The rows come from 6 hidden closed curves, with some noise, and rows from the same curve form a group. Each curve winds through 8 dimensions. The rows are also pushed far along 6 directions, which tell nothing about the answers.
(in the rows, 128 means zero)
Known rows, each followed by its group:
[163 125 118 109 141 116 144  69 127 192 154 124 149 123 112 122  76 133
 153  76  71 173 136]  Z_569
[134 118 106 129 138 120 133 117 125 105 114 140 113 143 131  87 124 129
 107 134 142 126 153]  Z_486
[145 136 102 130 138  91 129 112 131 139 142 142 106 134 136  99 111 119
 129 126 129 144 170]  Z_422
[128 142 146 107  92 161 118 104 129 157 117 114 129 116  82 140 120 133
 149  85  86 140  82]  Z_486
[116 159 138 159 219 129  92 145 101 118 138 119 148 175 177 141 135 120
 109 191 160 134 167]  Z_217
[124 167 166 119 136 162 115 108 110 159 123 109 153 138 114 177 116 132
 160 129 132 144  73]  Z_569
[139 163 106 141 141 124 101 105 157 125 132 158  87 181  96 157 115 115
 130 177  81 159 168]  Z_486
[117 141 120 129  94 155 131 128 152 133 104 150 116 127  92 147 139 113
 136 139  99 124 113]  Z_964
[108  60  95 128  97 110 153 158 117 114 134  97 139  66 150 100 156 134
 117  56 139  94 122]  Z_486
[133  96 143 123 132 105 150 145 119 108 138 130 130 115 147 129 140 137
 128 140 143 108 118]  Z_422
[124 164 145 116 143 162 126  91  91 129  91 125 112 149  79 106 121 135
 123 144 154  99  72]  Z_964
[116 210 162 133 117 142 100 114 126 166 125 131 114 154 117 177 101 100
 162 193 117 134 124]  Z_217
[101 117  84 142  73 141 124 141 119 131  86  90 119 111 103 137 137 102
 123  88  95  92 168]  Z_217
[117 138 121 110 114 163 118  82  69 112  55  85 107 135  64  81 138 138
 120  86 153  87  67]  Z_964
[127 105 134 112 121 128 143 135 124 102 117 133 125 110 134  88 140 130
 108 111 134 108 136]  Z_486
[124 124 145 122 108 126 110 154 109 110 116 101 124 126 129 120 145 137
 125 106 152 110 129]  Z_569
[126  83  82 129 128 121 155 110 112 129 127 108 129 110 128  91 124 132
 113  72 125 121 134]  Z_422
[111 143 168 104 131 171 116 110  80 115  75 105 137 125  90 131 137 135
 141 137 129  76  72]  Z_486
[118 140 107 119 136 159 109 101 104 153 114 106 145 125  99 135 108 126
 144  88 103 117 134]  Z_820
[131 121 113 151 139 124 113 138 130 155 121  90 161 132 131 161 134 117
 122  99  89 145 161]  Z_422
[137 139 128 128 106 138 147 121 152 156 134 136 127 129 111 131 112 113
 118 104  98 148 144]  Z_422
[121 150  86 145 121 131 109 141 156 107 108 146 102 158 113 154 135  96
 119 140  93 133 219]  Z_217
[105 144 172 111 108 164 110 142  84 135  88  69 175  92 118 168 137 127
 151  88 140  79 102]  Z_422
[128 137  93 140 111 129 133 126 145 139 111 137 108 138 111 113 131 101
 108 108  97 137 180]  Z_820
[134 128  63 155 179 107  70 104  83  81  82  84  86 197  97  97 145 137
  94 123 141 121 182]  Z_964
[119 105 151  96  98 146 151 143 118 119 115 143 147  76 135  95 149 139
 144  96 160  98  81]  Z_486
[ 99 128 141 123 114 178 110 140 118 131  98 115 149 108 115 112 146 127
 121 118 110 101 101]  Z_569
[133 122 166 113 143 142 150 142 130 125 137 127 165 111 147 138 126 131
 116 108 134 124 132]  Z_217
[108 148 163 123 131 143 126 158 126 111 131 129 137 119 154 156 145 111
 132 142 140 113 140]  Z_422
[132 127 124 118 132 124 129 120 118 156 166 123 129 123 135 136 106 130
 151  97 119 141 133]  Z_964
[152 111 107 105 208 124 140  52  61 161 131  92 163 128 109 116  87 149
 149  69 111 124 119]  Z_217
[142 136 120 114 152 129 134  96 125 112 132 163  92 152 105  83 122 137
 119 144 138 134 115]  Z_422
[142 148 145 102 111 119 128 105 120 108  98 163  79 135 108  38 134 131
 121 151 156 118 108]  Z_422
[131 127 143 125 132 118 130 140 129 134 143 138 135 126 143 163 138 128
 156 138 130 140 121]  Z_217
[109 133 111 127  88 166 111 132 136 124  97 111 135 119 101 144 140 121
 131  86 108 126 128]  Z_569
[106 110 146 113  81 168 122 158 131 101  85 149 115 107 111  56 173 135
 113 129 142  96  80]  Z_569
[115 134 134 143 142 133 126 144 126 134 129 124 146 131 157 150 137 116
 132 151 134 136 135]  Z_820
[128 110 151 119 118 110 152 172 141 116 151 129 168  88 177 170 133 126
 142 109 157 117 159]  Z_486
[143 141 126 120 122 129 113 101 135 115 105 160  74 164  82  83 137 132
 123 160 105 139 108]  Z_820
[153 103  91 130 176  90 138  89 121 122 155 148  92 152 112  96 118 146
 120 144 117 140 122]  Z_486
[124 150 139 128 139 148 123 123 115 105  88 132 109 159 100 136 145 115
 119 157 120 111 134]  Z_820
[117 130  97 138 132 140 126 105 101 147 104 101 126 133 110 104 117 117
 115 106 116 113 138]  Z_820
[102 179 148 124  98 167  84 145 149 134 110 153 120 128 111 154 136 109
 155 174 101 119 129]  Z_569
[137 135 142 109 105 125 135 115 125 142 117 141 109 120 116  93 129 120
 137 113 112 134 125]  Z_422
[102 196 182 133 143 179  95 134  80 130  83  76 153 153 112 177 123 119
 125 155 164  90 105]  Z_486
[113 139 136 112  50 148 154 124 154 138 109 147 104  87  87 109 124 114
 125 124 112  98  89]  Z_217
[126 126 122 126 106 141 139 109 150 159 138 140 131 107 112 117 116 131
 133 121 105 142  83]  Z_569
[121 148 174 107  88 161 148 131 159 114  98 188 113 119 111 114 149 120
 139 186 130 123  70]  Z_820
[139 114  93 145 174 120 139 101 128 177 153 125 150 143 126 173 114 117
 149 111  64 170 149]  Z_820
[107 120 100 128 103 165 119 105 106 135  68 111 122 126  85 103 143 121
 134 114  99 108  96]  Z_820
[125  82  55 150  69 102 139 167 166 111 123 135  95 127 129 132 157 105
 122  85  97 145 205]  Z_569
[134 133 152 111 117 142 141 131 136 128 123 163 116 134 118 111 135 127
 135 146 127 131 108]  Z_569
[129 101 132 120 162 141 139 124 109 159 151  90 189  94 147 133 119 136
 123  48 106 134 130]  Z_217
[158 115  85 118 182 109 136  50  79 165 134 114 116 157  95 104  96 147
 156  89 119 155 103]  Z_569
[158 151 143 135 147  82 156 108 161 114 168 183  75 163 143 104 113 131
 108 203 163 165 115]  Z_964
[136  97 169 106 178 117 142 122  62 121 159  82 154 120 164 108 120 163
 129  92 185 111  81]  Z_964
[133 155  98 148 157 130  68 108  92 164 100  83 128 177 105 126 118 117
 135 114  88 146 180]  Z_569
[142 176 213 103 132 131 134  97 143 121 145 190  99 148 127 108 101 148
 147 251 163 137  36]  Z_820
[132 140 135 122 169 142 126  96 111 156 153 122 153 142 132 161  98 139
 157 128 121 152 105]  Z_486
[119 120 141 133 115 122 154 168 132 122 136 125 148 111 171 158 145 116
 134 120 163 126 141]  Z_964
[101 144 131 144  61 164  97 183 163 114  83 126 129 137 112 183 152 100
 130 153  88 112 175]  Z_964
[111 148 113 143 139 141 106 143 135 129 148 114 145 130 143 152 110 122
 117 126 138 123 167]  Z_964
[116 180 187 127 142 140 104 127 120  93 117 145 100 163 133 131 127 135
 124 239 178 109  81]  Z_964
[112 168 149 140 145 152  97 160 106 108 115  98 132 158 139 158 141 115
 111 131 159 114 164]  Z_217
[133 141 117 137 145 130 130 102 109 139 107 128 108 153  95  98 126 130
 114 149 136 119  99]  Z_486
[120 124 144 118 110 145 120 120 105 112  85 102 141 122 122 113 131 138
 130 125 150 107  99]  Z_486
[144 129  69 140 161 113 113  82 127 141 130 133 120 157 108 134  99 131
 140 131  98 153 163]  Z_820
[151 116 174 101 155 102 169  97 112 131 153 160 127 114 140 107 112 151
 149 167 154 123  58]  Z_422
[131 134  98 144 141 124 145  84 128 181 139 117 128 143 101 184  97 108
 150 131  54 152 134]  Z_820
[133  85 148 111  99 122 178 156 147 121 152 134 142  87 151 124 138 127
 117  75 119 128 133]  Z_422
[129 142 147 134 184 112 108 135 121 120 155 123 156 126 168 151 124 136
 130 156 155 131 136]  Z_217
[150 118 115 136 200  91 140 112 125 133 174 138 142 149 161 150 104 129
 128 146 117 151 179]  Z_486
[118 150 172 129 116 145 138 179 160 107 148 152 132 133 161 156 139 112
 110 157 149 131 156]  Z_422
[150 165 118 143 198  94 108  73 118 155 169 129 112 167 125 146  80 135
 137 183 120 155 128]  Z_569
[138  97 131 102  74 129 171  97 135 175 132 145 132  89 120  94 110 132
 164  93 103 149  72]  Z_964
[117 141 131 132 104 125 140 137 136 126 128 134 113 115 124 125 123 116
 117 148 138 103 129]  Z_217
[153 150 179 119 148 119 146 107 140 140 131 160 137 134 133 104 114 140
 123 182 152 145  76]  Z_422
[137 112 137 101 121 125 148  80 105 146 114 117 131  97 101  97 113 140
 141  99 103 115  79]  Z_486
[138 141 134 104  70 119 163 110 168 149 139 175 116  84 118 115 103 120
 151 129 128 132 107]  Z_422
[131 120  77 137 130 129 135 120 131 140 123 131 114 132 105 106 124 117
 110  87 106 128 171]  Z_820
[146 134 132 121 154 117 134  82 117 165 134 143 129 134 131  79  95 132
 137 155 117 147 108]  Z_569
[112  91 114 126 131 137 155 142 116 115 135 122 137  97 144 100 151 136
 114  88 157 110 100]  Z_217
[150  79  92 121 160 105 136 113 101 141 161 103 134 129 126 114 113 150
 132  57 110 138 150]  Z_964
[161 195 136 135 165 114 104  68 154 189 171 148 112 179  96 192  76 121
 160 168  67 201 129]  Z_486
[117 144 126 116  76 142 149 122 166 154 125 161 130  95 118 160 107  97
 158 139  74 126 152]  Z_217
[134  96  74 143 170 111 121  97 104 139 145  87 132 133 117 114 114 143
 109  78 106 133 141]  Z_569
[124 138 157  92  76 167 123 107 115 150 100 114 129 110  81 139 130 131
 167  78  93 128  74]  Z_964
[118 144 175 102 100 159 154 117  99 125  95 113 138 100 108  99 122 137
 121 115 178  83  57]  Z_486
[130 155  99 143 153 141 100 106 120 128  86 129 112 173  96 128 139 110
 124 146  99 142 160]  Z_820
[133 164 128 127 107 137 117 111 138 148 115 126 114 140  92 175 128 115
 151 114 101 149 122]  Z_820
[113 163 112 148  94 124 100 143 138 136 108 130  98 151 123 147 130  94
 141 167 108 127 177]  Z_217
[116 122 151 129 111 136 126 184 158  91 137 143 147 117 175 143 153 127
 119 134 162 135 152]  Z_569
[140 166 170 107 121 137 107 120 130 124 129 150 124 147 127 129 106 141
 153 169 156 139 110]  Z_422
[136 152 164 126 137 132 128 145 125  96 114 136 119 152 124 131 140 136
 107 156 181 114 115]  Z_820
[117 124 130 131 150 114 114 131 106 115 134 117 126 128 155 121 127 130
 130 157 142 112 137]  Z_569
[ 98 133  67 160 138 144  67 169 112 115 103  82 130 161 124 193 163  99
 137  88  87 125 231]  Z_217
[126 123  50 144 105 115 113 112 129 124  98 147  55 159  86  48 136 108
 105 128  99 121 179]  Z_217
[154 136 143 139 191  91 127 129 124 141 175 124 151 151 175 155 117 139
 133 135 161 172 142]  Z_820
[127 137 165 118 112 144 149 133 127 152 133 133 154 115 135 159 110 126
 151 143 132 121 104]  Z_964
[128 176 152 132 121 138 149 113 152 150 131 155 123 136 115 178 118 108
 144 168 125 146  98]  Z_964
[148 141 139 127 154 110 111 132 154 108 153 166 125 151 154 126 121 144
 131 176 159 158 141]  Z_422
[134  82  90 143 135 104 142 150 127 118 130 126 131 130 149 115 147 129
 118 107 131 134 163]  Z_964

New rows. What belongs after each?
[111 170 162 133 168 160  84 141 112 142 130 130 149 146 138 154 134 126
 148 174 127 127 115]  Z_569
[105 142 156 151 165 137 115 157 102 136 162  73 164 138 166 197 118 124
 118 136 142 115 142]  Z_964
[137 131 130 134 150 129 124 125 133 148 137 123 147 143 139 143 113 117
 126 128  89 151 170]  Z_569
[134 131 136 113 135 130 127 108 103 125 125 106 138 125 116 144 116 142
 145 100 147 123 105]  Z_820
[156 139  86 137 143  95 125  67 122 145 136 129  69 176  84 100  93 130
 119 138 101 154 137]  Z_964
[117  48 100 137 115 104 186 166 126 102 142 124 131  87 168  84 158 129
  95  90 153 102 132]  Z_820
[ 87  91 145 127  95 139 133 196 103  74 101  94 142  75 160 103 185 130
 102 104 185  55 114]  Z_486
[120 117 100 122  78 153 159 115 131 145 101 120 116 108  77 118 128 118
 120  73 105 109 108]  Z_964
[123 104 122 150 182 125 106 147  94 135 149  71 162 143 153 156 143 139
 118  89 130 139 138]  Z_569
[129 101 120 126 107 101 139 139 142 105 141 128 123 109 147 141 130 137
 134 130 141 124 128]  Z_486
[112 184 132 133  98 173 118 114 151 172 102 122 141 133  79 216 106  85
 149 132  40 129 160]  Z_217
[135 115 114 128 101 127 116 136 130 135 111 111 125 123 106 116 144 134
 127  79 116 135 129]  Z_486
[126 151 122 121  53 148 140 122 182 173 126 145 133 100  98 164  97  99
 145 106  58 143 157]  Z_569
[145  84 110 113  82 125 190 112 164 132 141 161 114 103 114  78 113 137
 108  92 121 140 104]  Z_422
[146 145 171 111 162 127 133 102 104 109 116 135 124 137 131  60 121 155
 102 152 196 118  71]  Z_217
[128 127 118 124 133 127 106 140 137 123 142 137 121 133 130 145 135 124
 143 118 100 137 167]  Z_569
[119 108 106 134 112 106 119 171 158 111 164 143 124 104 163 145 137 118
 132 124 115 126 190]  Z_569
[111 157 176  96  63 168 122 128 127 139 116 139 115 106 108 125 117 125
 163 137 127 110  77]  Z_964
[130 127 123 130 177 133 104 107  89 133 114  96 149 148 136 106 117 132
 121 120 117 126 153]  Z_569
[117 159 210 111 117 138 160 157 126 127 146 129 164  89 170 160 119 128
 133 154 197  99  82]  Z_486
[109 110  71 169 135 132  72 176 131 102 105 101 115 163 130 117 176 120
  95 110 116 135 194]  Z_569
[131 131  97 137 168 133 128  96  82 146 110  83 130 152  90 146 123 122
 122  81 108 117 143]  Z_820
[126 158 130 103 151 162 122  76  92 132 100 142 108 148  87  94 120 132
 143 126 136 121  88]  Z_217
[132 146 159 123 170 150  96 120  75 139 109  72 161 151 121 141 129 144
 132  94 149 129 106]  Z_820
[152 124 108 135 150 112 154 106 141 169 167 131 133 140 128 132  96 121
 118  94  95 167 161]  Z_422
[132 123 140 115 128 114 143 125 124 122 132 131 139  97 132 141 125 135
 141 127 145 106 111]  Z_422
[133 103 160 108 121 128 150 122 102 130 127 108 152 105 127 143 120 148
 147 113 139 104  84]  Z_422
[140 127  93 134 122 104 117 118 128  98 102 157  70 169 114  77 143 128
 125 161 149 137 144]  Z_569
[121 151 131 131  80 150 138 130 150 138 123 128 113 131  95 156 119 120
 124 125 122 128 109]  Z_486
[148 128 151 106 115 114 158 109 150 127 137 165 113 111 127  84 117 131
 119 135 128 138 109]  Z_486
[139 122 123 114 117 121 109 111  99 122 100 101 123 135 110 108 122 140
 139 100 132 120 133]  Z_422
[127 158 181 127 120 140 125 153 151 132 138 152 129 143 132 184 133 116
 145 185 110 137 125]  Z_422
[138 126 130 136 154 113 120 133 121 140 141 122 123 152 133 142 134 122
 130 128  98 146 160]  Z_422
[137 129 131 124 176 106 128 117 110 105 140 137 111 144 138 118 133 131
 123 147 142 125 140]  Z_422
[128  86  74 154  69 108 123 169 172 142 121 119 118 120 126 140 156  99
 118  78  48 155 210]  Z_422
[107 142 157 128 122 148 110 150 120 141 116 119 149 117 146 146 146 117
 148 145 121 123 114]  Z_422
[136 122 139 120 106 121 136 144 131 139 133 115 142 112 137 131 123 123
 128  90 125 129 152]  Z_422
[125  95  89 129  90 112 133 160 175  97 136 186  88 112 134  64 156 126
 109 139 125 126 159]  Z_569
[133 121 127 111  70 113 172 124 149 122 123 154 105  84 118  83 125 127
 118 112 158 107 100]  Z_486
[114 110 128 129 149 133 142 159 112 116 150 124 136 124 159 131 151 129
 125 104 160 123 131]  Z_217
[145 120  88 130  62 129 142 108 178 161 104 157 105 128  79 135 127 108
 147 107  49 164 145]  Z_964
[151 147 101 104 128 133 122  35 113 157  87 134 109 123  45  94 103 141
 152 107  89 132  71]  Z_422
[135 127 124 130 161 123 147 102 112 140 127 139 113 145 115 120 133 124
 129 142 114 135 106]  Z_820
[129 138 114 134 122 122 119 139 154 138 144 137 139 133 129 203 121 114
 157 132  95 146 171]  Z_486
[127 158 143 127  70 147 134 143 163 123 102 141 111 131  92 159 138 112
 123 129 119 126 127]  Z_820
[121 148  80 143 124 137 101 109 123 137  85 111 117 134  88 111 131 115
 115 108 108 117 152]  Z_422
[137 135 177 116 107 127 140 150 147 100 108 149 135 121 137 133 142 129
 122 162 149 116 119]  Z_217
[144 139 140 133 157 112 122 137 139 126 143 124 155 140 151 173 117 123
 126 129 118 145 186]  Z_217
[155 131 154 110 134  97 165 104 155 131 162 174 116 117 126 146 111 132
 145 158 116 143 106]  Z_422
[124 120 150 114 122 133 147 151 147 121 150 164 143 102 154 141 138 130
 147 141 141 127 116]  Z_486
[140 118 118 129 134 112 132 126 143 103 134 139 129 126 146 105 125 141
 109 128 161 139 138]  Z_964
[133 128 139 111 107 124 167 119 147 129 147 168 122 102 131 113 109 134
 135 143 159 120  96]  Z_569
[123 119  95 145 145 133 103 157 111  97 101 107 112 162 113 120 166 123
 100  99 137 115 177]  Z_964
[116  69 100 127 123 111 137 149  90 117 127  73 157  91 149 138 137 138
 137  63 139  91 145]  Z_422
[132  58  93 109 136 128 158 113 109 128 144 125 137  96 125  85 134 150
 130  54 114 122 108]  Z_486
[166 159 123 132 129  96 126  98 168 170 156 157 110 151 111 145 101 124
 142 144  95 186 138]  Z_486
[127 126 151 122 174 151 109 129  94 123 135  81 175 141 133 186 123 146
 138  94 128 127 129]  Z_422
[107 134 156 125 120 164 136 138 108 147 115  92 163 103 113 173 132 121
 131 102 113  95  97]  Z_217
[125 142 135 126 111 143 153 129 153 142 130 141 140 116 116 169 114 105
 129 128  90 125 153]  Z_217
[129 152 148 123 148 140 118 126 136 117 136 142 138 141 142 143 122 136
 132 152 156 144 117]  Z_569
[139 122 108 139 150 117  94 142 136 104 138 121 131 160 141 147 126 141
 125 127 133 149 179]  Z_422
[143 117 129 132 156 115 113 137 108 129 132 108 140 142 133 128 138 145
 127 106 147 137 130]  Z_486
[131 149 156  98 114 161 117  94 117 161 110 120 154 111 111 115 102 131
 153  98 101 135 107]  Z_569
[114 152 121 135 100 138 111 168 158 117 133 148 106 139 134 151 144 101
 126 129 113 135 192]  Z_217
[113 144 174 141 125 135  89 182 120 100 107  81 165 136 162 191 150 122
 126 148 146 114 157]  Z_486
[114 164 195 116 149 168 117 118  80 124  92  93 156 138 124 141 126 134
 128 151 161 100  73]  Z_422
[120 145 162 119  97 154 161 131 150 136 136 142 130 106 119 128 124 124
 113 126 145 123  80]  Z_964
[142 144 120 111  83 134 121 105 157 158 131 156 114 126 105 122 103 124
 160 118  93 161 129]  Z_422
[138 111 152  99 165 116 151 112 119 152 188 156 156  90 163 111 103 151
 160 126 144 133  87]  Z_569
[128 120  76 133 142 118  92  94  93 134 116 113  90 162 101  88 124 135
 141 122 105 133 139]  Z_964
[116 128 113 132 102 137 111 160 149  85 100 147 111 137 122 144 153 116
 125 151 124 108 173]  Z_486
[160  87  85 131 168  77 143  92 100 131 164 108  98 151 127  85 105 149
 113  88 130 149 146]  Z_964
[126 118 113 132  36 135 131 173 201  92  93 158 109 107  97 133 161 115
 102 116 103 120 160]  Z_422
[159 139  86 153 179  78 104 110 137  98 129 147  82 188 104 136 127 129
 107 180 119 139 188]  Z_422
[119 116  80 146 154 111  98 134 110 119 135  97 121 148 138 163 130 115
 135 113  96 127 202]  Z_569
[116 177 148 148 154 151  81 154 103 116 100  83 139 173 116 200 147 116
 122 135 142 118 158]  Z_820
[123 154 168 117 126 159 119 144 124 134 125 127 143 132 120 166 135 126
 144 124 129 124 116]  Z_964
[143 142  96 148 184  98  99 108 122 129 129 114 132 152 123 158 123 128
 127 136 115 140 170]  Z_422
[135 124 151 142 126 118 121 180 172 107 145 150 147 134 167 147 145 131
 111 156 145 147 158]  Z_422
[133 150 159 111 103 129  99 148 141  94 114 150 104 136 129 103 141 132
 125 153 149 123 143]  Z_569
[137  97  91 128 157 111 151 104 121 157 152 144 133 121 146  87 113 125
 135 111 103 146 149]  Z_217
[130 153 143 120  68 124 149 146 198 119 142 192 111 104 121 162 119 115
 142 177 128 130 129]  Z_422
[138 142 144  99 129 139 122  92 119 136 119 134 131 110 105  93 111 140
 135 108 124 123 102]  Z_217
[119  80 160  96  46 148 180 168 147 127 107 141 154  49 133  95 159 130
 131  70 139  98  80]  Z_486
[155 141 108 114 134 102 149  81 154 173 179 174 102 123 117 105  81 122
 145 130  92 161 137]  Z_217
[135 116 100 139 125 111 157 122 168 138 147 172 113 123 143  95 122 115
 112 144 112 156 148]  Z_217
[125 150 197  83  98 166 112 129 123 126 106 154 134 108 121  86 140 146
 156 136 154 124  54]  Z_569
[100  79 110 143  66  98 141 221 167  77 147 147 114  90 192 131 174 109
 119 136 150 104 192]  Z_569
[136 111 105 116 116 118 122 127 114 103 112 128 102 123 105  71 146 150
 118  89 169 111 113]  Z_486
[138 101 133 122 140 121 139 125  98 117 107 112 130 129 120  97 147 147
 121 111 151 113  97]  Z_217
[135 123 115 145 133 128 124 139 154 148 138 130 148 134 134 143 126 125
 119 123 109 154 147]  Z_422
[116 137  61 145 128 139  96 103  87 126  79  73 111 153  84 118 129 118
 117  71 124 112 168]  Z_964
[116 167 164 138 156 159 111 137 123 151 144  99 170 135 145 171 110 126
 119 128 139 138 124]  Z_964
[122 119 132 153 141  96 118 174 138 122 182 123 127 145 190 160 122 122
 127 168 137 140 185]  Z_964
[122 114 130 143 163 114 121 148  94 101 133  90 123 148 154 121 150 136
 101 119 170 119 134]  Z_964
[140 124 156 138 180 112 115 142 125 107 147 135 149 153 175 115 123 150
 113 186 170 138 130]  Z_964
[109  71  95 129  70 123 154 188 158 101 115 133 141  74 154 123 166 107
 116  73 111 102 192]  Z_486
[ 97 162 153 146 129 160 109 179 120  99  85 117 128 148 137 153 175  96
 107 155 143 100 159]  Z_820
[126 198 142 134 183 143  82  69  88 129 100 108 115 187  92 162  96 132
 143 204 138 120  96]  Z_964
[131 124 115 138 162 116 105 149 118  97 119 154  97 166 145  77 158 126
 113 169 147 127 165]  Z_217
[117 113 140 123  77 154 151 170 153 118 112 139 133 101 116 126 156 122
 112  98 131 112 116]  Z_820
